The rows are grouped in 4 different ways at once. Each group adds its own fixed numbers to the row, and there is some noise. The rows also spread widely along 13 directions, which tell nothing about the answers.
Known rows, each followed by its group in each grouping:
[ 26  10   2  -9  -2   5  12  -9  -4   4  -1   6  24   0  21   6 -13 -19
   3  -1 -19  11  30  -1   0  -4  21 -30  28]
nefo (1) tib Didi
[ -2   5  20   5 -16   8  16  11  12  -2   6  -5  20   4   9  -2 -18 -30
 -25 -10 -10 -14  15 -11  15   5  -7   0  -1]
Zupe (0) paf Didi
[ -5  -1  11  -5  -1  37   8  -8   3  -1  -2   8  18  -1  -7   4   0  -5
 -11 -24 -14  20  10   8   7   7   8  26   5]
movop (1) pepu mog
[ 13  -7 -26  -4   9  -6  -2 -15 -24  -5  -5  17 -13  -8  12   7   5  21
   5   7  -3   9 -12  11  15   8  12  -9   9]
nidag (2) paf mog
[-10  14  14 -10 -23 -10  12  11  10   1   3  -8 -20  19   0  -1   4   2
 -12  -3  -8  -9   5 -19  -7   8  -6 -23  -1]
movop (2) pepu gif
[ -4   6   8   3 -12 -24  -6  10   2  -8   4 -11  -4  26 -13   9 -14   1
  20  -7   2 -16   5 -18  -1 -14   3  12  -7]
Zupe (0) tib gif
[-12   9  21  -8 -11  23   3   0   3  10   7  -2  -1   0  -4   0   9   3
 -22 -13  -9  23   2   8  -6  14  -9   8   6]
nidag (1) pepu Lele
[ 13  21  -3  -4 -22 -14  19   2   2  15   8   0   1   8   2   5  -7  -9
 -11   9  -6   1  24 -20 -18  -7   5 -33  10]
nefo (1) pepu Lele
[ -3  -6   3   0  -1  23   2   4   6 -12   6  19  17   5  -7  -4   3  -4
  -1 -14   4 -12  -1  12  11   6  23  16   1]
movop (0) paf gif
[-17 -14 -14  -2  13   1   7  -9 -18 -31 -30  -7 -14   2  28  12  -9  13
   0 -12 -31 -14 -12  13  43  22   0 -16  -1]
nidag (0) paf mog
[  4   1  33 -10  10  39  26   9  13  12  -7  11   7   7  14  -6   5 -13
 -18 -15 -12  26  14  11 -14   5  11 -18  18]
nidag (1) tib mog
[  0   3 -14   2  -7   0  12   6   2   7   5  17 -20  -2 -24   7   7  29
 -21   4  23  -5 -18   3 -16  -6   0   9 -12]
nidag (1) pepu Didi
[  2   3 -10  10 -13 -10  17   6   7   9  -6  -2  20   9  -4  13 -35  -7
  -7  -6 -13 -15  13  -3  -1 -23   5  -6  -3]
nefo (0) tib Didi
[  5   2  15 -12  23  20 -28  -6  -1   3  14   5   4   9  15 -10  17 -15
  36  10  13  14   1   1 -13   0   9   4   3]
Zupe (0) tib mog
[ -7   4  14  15 -16 -26   5  16  -8   8   8  -8   0   9   2   0 -10  20
 -20   3   4 -14 -17 -10  13  10   4  25   4]
movop (2) tib mog
[ -2  -9  27  11  18   6  13  24   7  -8  -3   4  11  18  34 -13  -7 -24
   2   0   4 -29  -2  -2  22  13  17  -7   4]
nidag (0) tib mog
[ -2   7   6   5   2 -17  -4   0   7  16   4 -16 -11 -37 -17  -7  -3  -1
 -14  15  12  18   1  -4 -22 -18 -26   7   9]
Zupe (0) pepu Lele
[ 18 -18  -4   6 -12 -29 -10  14   2 -22   3  23 -11   9 -13   5 -16   9
  12  -8   3 -35  -6   6  28 -14  21  11   4]
nefo (0) tib gif
[  6   0  13  -9  -3  -1   6   2  -1  14   2   1  -5  -2  10   7 -10  -5
 -12  -6 -21  22   6   0   9  -6 -21 -10   4]
nidag (0) pepu gif
[  4  -3  12   3  -6  -7   3   5  -1  -4   3   4  -5  -7  -5  -3   4   4
 -11  -8   0   4   0  -2   9   9   6  10  14]
Zupe (2) pepu Lele
[ 11  -9   9  -4  31  -1   4  -6  -6  -9 -13  -6 -12 -23   7   0   4  -3
   6  -5  -1  21   0   7   5  -6  -7   2  13]
nidag (1) paf gif
[-37  16   4 -17 -13  26 -22  -6  15 -26  -9 -15  -5  34 -16   1   9   7
  34 -15 -10 -16   5  10 -16   9  19 -15  -5]
movop (0) pepu Didi
[  0   8  14 -11   1  23  12  -6   9 -23 -10   3  -3   0  -5  -5   9  -8
   6 -13  -7   8  21  -7 -12   9  21 -14  19]
movop (0) tib mog
[ -1   5   2  -3   1  -6   7   7   9   6   2   1 -17   7 -12  -2   7   5
   3   1   8   0  -1  -8 -26 -13   3 -10  -4]
movop (1) tib Lele
[  9 -20  -6  10   8 -18  -1  -4   7 -25 -15  -4  -4 -19  -5  -1 -19 -22
  10 -11  -7 -18  14   0  27 -14  -3  11   4]
nidag (2) tib Lele
[  1  -3  -3  14   5   2   9   4   8 -10   5   2  18  -8 -10  -8  -6 -22
  -4  -5  11 -16   8 -10   5  -6   6  22  -7]
movop (0) paf Lele
[ -5   5 -15   1   3   0   5   8  -2   8   7   9   3   8  28 -13  13  -3
  -2  26  13 -32  -9   2  -4  17  21 -36   2]
nefo (2) pepu Lele
[-14   0  12   3   5  -4 -10  -8  -3   9  -6 -31   9 -34   2  -6 -10   2
 -16   1  -9  16  -5  15   6   0 -22  15  19]
Zupe (2) paf gif
[ 18   4   3  -1  -2  12  17  -2  -8   9  21  18  10  10  19   4   4 -23
 -17   3   7   2   8 -25  14  12  -3  10 -13]
nidag (1) paf mog
[ -1  -3  11  14  -2 -11 -10  -2   1 -22  -2  -6   5 -30 -16 -10 -13   3
  -4   1   9 -11   1  10  18   2  10  28  26]
nidag (0) tib mog
[-15   8  -8 -21  24  17 -40 -12   1 -10  -7 -11  -4  31  16  -6  19   0
  66  11   4 -13  -2  22 -23  -4  28 -41   1]
nefo (1) paf gif

New rows. What belongs after each?
[-15   1 -11 -14  12  11  -9  -8  -4  17  -4  -6  -8   2   7   2  11  15
  10   4  -7  16 -12  14 -14  -2  -6 -12  -4]
movop (2) pepu gif
[-11   3   6 -10  17  25  11  -6   6 -10 -21  -4  -9 -12   2  -3   5  -2
  -2  -6 -10  16   9   9 -12   5   1 -20  12]
nidag (0) pepu mog
[-13   0  15  -4  -2   1   3   5  -6  10  -7 -11 -20  -5   3   1   5  27
 -19  -7 -13  22 -15  16  -6  10 -10  -3  11]
nidag (2) tib Lele
[ -5 -18 -18   3  20  12 -12 -11   5 -14 -17   3   3 -14 -13   2  -9  -3
  23 -11  -6   3   0  28   5 -20   6   7  -2]
nidag (0) paf Lele
[-11   0  -6  -7  13  26  12  -2  -5  -4  -4  12  -7  -2  16  -7  24  10
 -12   6   9  -6 -12   4  -3  27  13 -12   3]
Zupe (2) pepu mog
[  8   5   8   5 -10  -2  14   3  -3  -2  12  10  -6   2  -8  -2   6   0
 -18  -4  15   1   3 -22   5  12   0  23  -3]
nidag (2) pepu mog
[  1   2 -17   9   5 -10  12   1  -3   9   0   4  -3 -21 -13  -3   0  14
 -13  13  13   1 -10   3 -15 -13   4   0   4]
movop (0) paf Lele
[  6   6  -9  -3  -5   3  16   2   3  11   3  11  -1  11  -7   9  -3  -1
  -3  -2   0   7  10  -5 -13 -10   4  -9  -5]
nidag (1) pepu Lele
[ -9  10 -24   5  -1 -26  -2 -17 -27 -12 -12 -27 -11  -7  -8  20  -4  33
  -1   2   0  -3 -13  -9   2   3  -7  13  -5]
nefo (1) paf Didi
[  5   0  28   0  11  12  30   4   1   7  -2 -11   1  -6  16  -3   4 -21
 -27 -14  -8  23  12 -28   1  12 -18  13   1]
movop (2) tib mog
[ -2  -8   6  -9 -11   9  -1   4   8 -10   3  16 -20  -6   3 -10  14   1
 -14  -6  -7  -8  -4   7  14  15   4 -13   9]
movop (2) pepu Lele
[ 13   0   8   5 -15 -23   6  11  11 -10   5  10 -15 -21 -20  -7  -9  -1
 -16   3  10 -14   3  -3   3 -13   1  -4  17]
Zupe (0) paf gif
[  8   0  -5   0  -1  -8  28   7 -10   8   0   8  -2   6  12  12 -10   4
 -18  -2  -9   1  -1  -8   9  -1  -3  -4  -4]
nidag (0) tib gif
[  6 -12   5  -5  29   4   7   3  -2 -12  -5   5 -29  -8   4  -2  18  -3
   7  -4  11  10  -6  -8  -5  -2 -10  -1 -10]
nidag (0) tib Lele
[  5   5   3   5  10  -8   4   2  -7  -5   6   5 -13  -6  -3  -3  10   5
  -1  12  23   0  -7 -16  -4   5   1  12  -2]
nidag (0) pepu mog
[  2  22  -1 -12   2 -16  15 -17  -5   8  -8 -30 -16 -26  15   3  -1 -18
 -14  15 -15  23  27 -25 -15   0 -33 -39  10]
nidag (1) pepu Lele
[ 17 -15  -6  11  23   6   4   5   2  21  -1  21  23  -9   5   0 -20  -9
   8   5   3  12   0  20   4 -26  11  11   6]
nidag (0) pepu mog
[  2  14  10 -13  -5   0   0  -5  16  -5  -9 -12 -15   5  -9  -3  -1 -12
  14   1  -3   2  23 -10 -29 -13   5 -32  12]
nefo (1) tib mog
[ 18  -1  -3  -3   8   3 -25 -16  -8   9  21  14  -1 -29 -13  -7  11   2
   6  13  17  29  -6   2  -7 -12  -4  24   8]
movop (0) paf mog
[  3  -7  12  -7  -9   3   5   5  -1 -15  -3  13 -24  22   1   7   3   9
  -6 -18 -10  -6  -6  -2  20  10   3   1  -5]
nidag (1) paf mog
[ 17  -5 -10   4 -31 -12   1   1   2  17  12  18  23  -9  10   0 -26  -6
 -25   5 -17 -15   4  17  29  -5   8 -10  19]
nefo (2) paf gif
[  4  -8   3   8   8   5   4  -2   6 -22   4   7   5  -5  -1  -7  -1 -26
   1  -8   9 -18   7 -20  19   1   3  23  -9]
movop (0) paf mog
[  0  -6  13   1   0 -21 -32   6   6   7   5 -14 -11   3  -9   0 -13  -5
  26  -3  -4   7  -5   7   0 -28 -16  11  -3]
Zupe (0) paf Lele
[ -6   7   3   4 -14   2  14   2 -10   5   7  -5   9   4  17   1   2   1
 -30  -4  -8  -7  -4  -8  14  23   1   1   1]
nefo (2) paf Lele
[ -4   0 -36   5  13 -16  -1 -15  -8   5 -12 -14  -9 -18 -12   9  -8  16
   6  12   9   2  -9   5 -15 -20 -13  -1 -12]
nidag (2) paf Didi
[-24   4 -10   6  20   0  -8 -12 -20  -4   0 -21   2 -24  21  -3   9   7
  -7  17   8  -4 -18   2  14  25 -14  16  -4]
nidag (0) pepu Lele
[ -3   3  12   5  -2 -14  16  18  11  -9 -10  -2 -18  10   7  -8  -6  -1
  -5   8   6 -28   1  -6  -2  -1  11 -26   7]
nidag (1) tib mog
[  2  13 -16 -17   5   8   5 -21  -2   3  11  -1 -23 -27  -8  -3  27  -5
 -10  12  16  19   6 -28 -25   6 -25  -3 -11]
movop (2) pepu gif
[ -1  12   3   4  19   1  24  -3  -2 -16 -10 -11   8 -10  15  -7   3 -20
   0  11  13 -13  16 -23 -11  10  12 -14  11]
Zupe (0) tib mog
[  1   3   8   6  26  10   8  -2  -4  -2   0  -3  15  -4  16  -7   5 -17
   5   6  14  -1   7  -7   0   7  10   8   4]
nidag (1) pepu mog
[  5   7   3  -1  10 -20  -6   0 -23  12  13  -9 -13   7  12   7  11   9
   8  10  10  17 -13 -18  -8   0 -10   6  -8]
Zupe (0) paf Lele
[  2  16  16 -16  19  -2  -1  -7   1   5  -2 -24 -21  -4   5  -2  13 -14
  13   5   4  26  13 -19 -29 -10 -24 -20  -2]
nidag (1) paf gif
[ 19 -17   6  -4  22  -5   2   4  -3  25  14  12 -38 -22  13  -9  22  -5
 -23  11  15  25 -24 -19  -1  -8 -44  10 -22]
movop (2) paf mog
[  6  -9 -15   7   7   3  11   0  -4  10  -4  18  -2 -11  -7   6 -10  18
 -12   1   1   9 -13  16   3 -14   4   7   1]
nidag (0) paf mog
[-16  -1  -3 -15   0  19 -21   0   3   8  15  14 -32  -6  -7 -10  34  30
 -12  12  24  -1 -35  18 -16  16  -8  -2  -9]
Zupe (2) pepu Didi
[-34  -1   1 -11  15  23 -17  -3   1  -1  -8 -14  -2  -2  24  -9  10   7
   6   7 -13 -11 -19  25   6  18  -5 -20   1]
movop (0) pepu gif
[ 15  -5  24   3  -3   1  11  17   4  -6  12  24 -11  -2  11 -12  13  -5
 -26   1  16 -14  -7 -10  15  18   9   5   9]
nefo (1) pepu mog
[ 10   3 -33  -2   1  -1   9  -8 -21  17  15  20  13   5  15  10   2  15
  -7  17   6  -7 -13   2   7   1  16  -3  -8]
movop (1) paf gif
[  1   0  -7   2   3  14  14 -10 -11  -2  -2   2  17 -15  10   0   5  -1
 -17  -6  -2   6   5   2   5  16  12  10  12]
nefo (2) tib Lele
[ 15   0  26   3 -10  15   8   7  10  -9  15  19  14   3 -21  -1  -3 -21
  -8 -21  10   7  18 -17   2  -3  10  40   4]
Zupe (0) tib mog
[-15  -9  -6 -19  30  11 -38 -25 -23  -8  -4 -15 -30 -17   8   8  28  20
  22  -2  -6  33 -22  12   6  10 -25  18  -9]
Zupe (1) pepu Lele
[  3  -5  -1   4   3  -6   4  18   7   1   3  20  -1   2   2 -12   4  10
   0  11  18 -26 -14  15  -2   1  28 -13  14]
Zupe (2) pepu gif
[ 15   6  14  -2 -19 -17  14   3  13 -16  -1   3 -13   1   0  -5 -10 -28
  -6  -3  -6 -13  30 -27  12   1  -2 -21  13]
nidag (2) pepu mog
[ -3  -2  13  -4  -5  -6 -17  -4   6   1   3 -10 -19 -11   2 -10   1  -6
  -5   6  -2   2  -4   2   9   2 -20  -2   3]
nidag (2) paf mog
[  3   3   8  -1 -15   0   5   5  11  -4   7   2   8  13  -7   4 -11 -21
  -3 -15  -3 -11  16 -15   4 -10  -2   5  -8]
nefo (0) paf gif
[ -4  -1 -24   0 -10  -8 -19 -13 -13  -8   8  10  -1   3   6   0   2  11
   8  12   2 -21 -11   0  25  14  11   9  -2]
movop (2) pepu mog
[-20  24   2   9 -25 -22 -12   0  -8  14  16 -26   3  -6 -13  -1  -4  22
 -17  18  18  -8 -12  -9 -13   8 -11  18   4]
Zupe (2) pepu Didi
[ -4 -14  -1  12  -9  -1  -5   3  -8  -3   9   9  14  -7   5  -2  -6   5
 -22  -9  -3 -16 -17  15  38  15   6  32   2]
Zupe (2) paf Lele
[-12  19  25   1 -16  -9 -35   2  -8  15  26 -19  22  16  25 -12  -4  -8
  14  22   0  -8  -1   5   8  17   6  -2  16]
nidag (0) tib Lele
[  4   0   5 -11   4   5  -9 -10 -13  21  -4  -8   1 -10   3  13  -5  18
  -5 -10 -22  42  -6  21  -3 -10 -11   5  12]
nefo (1) paf gif
[-14   0   6  -3   0   3  16   1   2 -15 -13 -12  -3   9   9   5  -5 -10
  -6 -16 -16 -11  11  -9  15  13  -6  -5  -4]
nidag (2) pepu gif
[ -9   7   4 -18  -1  24 -26 -14   6 -30  -1   6 -31   0 -33  -5  32  18
  21 -13  17  10  -4   2 -23   6  10   8   0]
nefo (0) paf mog
[-21  12   4   8  23  -6   6   2 -13   1  -8 -37   9  13  18   5   1  -6
  15   2   4   0  -5 -18 -11   4  -7   7 -15]
Zupe (0) paf Lele
[-15   4  22  -6   4  16  -9   8  18 -21   1  -4  -5   9  -7 -13  13 -13
  15  -6  14 -20   4  -1 -12   6  11   0   2]
Zupe (0) tib gif
[ 21   0   5 -14 -15  -1 -30  -8  -8   2  34  19  -8  12  -4   8   6  -8
  13  -2   8  11   0 -17  11  -5 -12  25 -15]
Zupe (0) tib Didi
[-23  -3 -36   0   9  13  -5 -20   4  29 -20 -18  29  -8  34   3 -37 -16
   3  20 -38  -7   9  34  11 -13 -14 -40   2]
nidag (2) pepu mog
[-12   0 -10   2  12   8  10  -1   0  13 -14 -11   7  10   6  12 -16   8
   1  -3  -9   1  -5  14  -9 -13  -2  -6  -9]
nidag (1) tib Didi
[-16  -1 -18   0  21   4  22 -10  -8 -20 -19 -14 -12 -14   5   3  10   6
  -9  -3   5  -9  -5  -5   2  14  -5  -4 -10]
nidag (2) paf gif
[  3 -16   2 -12  27   6 -17  -5   8  -7 -16  -5  -9  -2  27  -3 -12 -23
  30   1 -22  -1   4  19  12 -15 -10 -35   2]
nidag (0) tib Didi
[-14  -5  -6   5   9  12 -20 -14   0  -8  -1  -6   7 -24 -12  -7   2   0
   3   1  10   0  -5  14   9   6  -4  34   2]
nidag (2) pepu mog
[-10  12  18 -14 -21   9 -15  -7   0 -21  16  -1  -7  10  -5  -5  19  -4
   3 -12   0  -5   9 -14  14  29   5  12   6]
movop (2) pepu gif
[ -7 -10 -26   2  10  27  32   3  14  15 -21  16  17  -8  -3   4 -14   6
 -20  -6 -13  -6  -2  33 -11 -19  18 -24   1]
movop (1) paf gif
[ -7  -5 -16  -2  -4 -11   4   3  12  -5 -14   7 -28 -10  -2  -3  -5  10
 -10  11  -3 -23  -8   7   0  -9  -4 -35   2]
nefo (0) pepu mog
[ 13  -5  19   9   6 -12  -1  -2  -8  -1   7  -7   0 -32  12  -8  -3 -10
 -23   5   7   4  -2 -12  22   8 -14  27  15]
nefo (1) tib mog
[  4  -2   4 -11  11  26   0  -9  -2   6   1  11  -8 -11  -4  -1  18   6
  -7  -9   2  32  -5   7 -12   5  -2  10   4]
Zupe (2) paf mog
[ 20  -4  24  19  11 -16  16  13 -11  -2   8  10   8 -26  -3  -7   1   5
 -25   2  25   5  -8 -10  13   7  13  42  23]
Zupe (1) pepu mog
[ 21  -6  11  -1  12   2   0   9  13  25  18  15  -3 -25  -5 -17  10 -15
 -10  15  27  14  -2   2 -23 -20  -9   0   8]
Zupe (2) paf gif
[ 12 -12  -8   8  -2  15  34   6  -3  10   3  30  -1 -15 -12   9  -2  14
 -49 -13   7  10 -12  -3   4  -3  -4  31  -9]
nefo (0) tib mog
[ -2   6  -6 -10  14   9  11  -6   0   3 -11  -9  -6  -1  15   0   4  -8
   5   5  -4   8   9  -3 -14   2  -5 -31   2]
nidag (2) pepu Didi
[-16  16  12  -8   3  16   9  -6   9  -3   0 -18 -11   1   6 -10  16 -19
  -8   2   7   2  14 -23 -16  17 -18 -10  -8]
nidag (2) pepu mog
[  7   6   4  10 -15   3  10   5   1  25  18  10  21  10 -13   9 -20  -3
 -16  -5   5  11   5 -10  -2 -14  -4  36 -11]
nidag (0) tib mog
[  8 -21 -16   0  -1   4  -6   1   3  16   2  25  -1 -13  -9   8 -18  14
 -12  -4 -12   7 -16  36  17 -24  -6   6  -1]
nidag (0) paf gif
[ 14   6  25  -5   4  -1  18   4  -3   5  -8  -4  -3  12   7   6  -5  -6
   4 -15 -14  31  18 -12  -9  -3   4  -6  16]
nidag (2) tib mog
[ 24   1  43  -5  -4  -9  -4  14  12  -5   6  12 -26 -15 -25 -12   8   4
  -2  -8  12  29   5  -4 -17 -14   6   4  32]
Zupe (0) paf mog
[ 31  -4  -2   6   3 -21  16  14  -5   1  11  27 -14  12   1  -2   8   3
   2   9  29 -12  -5 -25  -7  -5  23   3   0]
nefo (2) tib mog
[  1   8   4   1   1   5  12  -3   3 -20  -7  -5   9  16  -7   8  -6 -14
  15 -15   0  -7  22 -12  -1  -1  14   4  -2]
nidag (1) pepu Didi
[  1   3   1   4  13  10  20   4  11   6  -6   4   2  -5   0 -10   4 -10
  -4   5  14   1   8  -3 -19  -4   6  -9   4]
nidag (2) pepu mog
[-13  11  29  -4   2   3  10  -2  -4 -13 -10 -31   1  13  15   4  -2 -14
   2 -18 -20  12  20 -16   4  15  -7   0   6]
nidag (1) tib Lele
[  2 -12  19   0   1   8  14  11  10 -20  -7   6 -13   0  -4  -1   4 -11
 -13 -23  -6  -6   3  -1  14   4   2   4   1]
Zupe (1) paf Lele
[ 20   8  12   9 -23 -36  -6   9  -8   5  13   4   9  18  -5  10 -25   1
   8   1  -4  -4  11 -14  15 -13  15  14  16]
Zupe (1) pepu mog
[-10  20 -11  12 -10  -2  -7  -3  -4  22  23  -6  26 -11  -5  -9   3   5
 -12  30  27 -12  -7   4 -19   3   9  10   4]
Zupe (1) paf Lele
[-19  -4   7   8  -9  -1   8  11  15  -6  -1  -7 -23 -15 -24  -8   6  18
 -34  -6  18 -19 -21  -3  -6   4 -15  23 -10]
movop (2) tib Didi
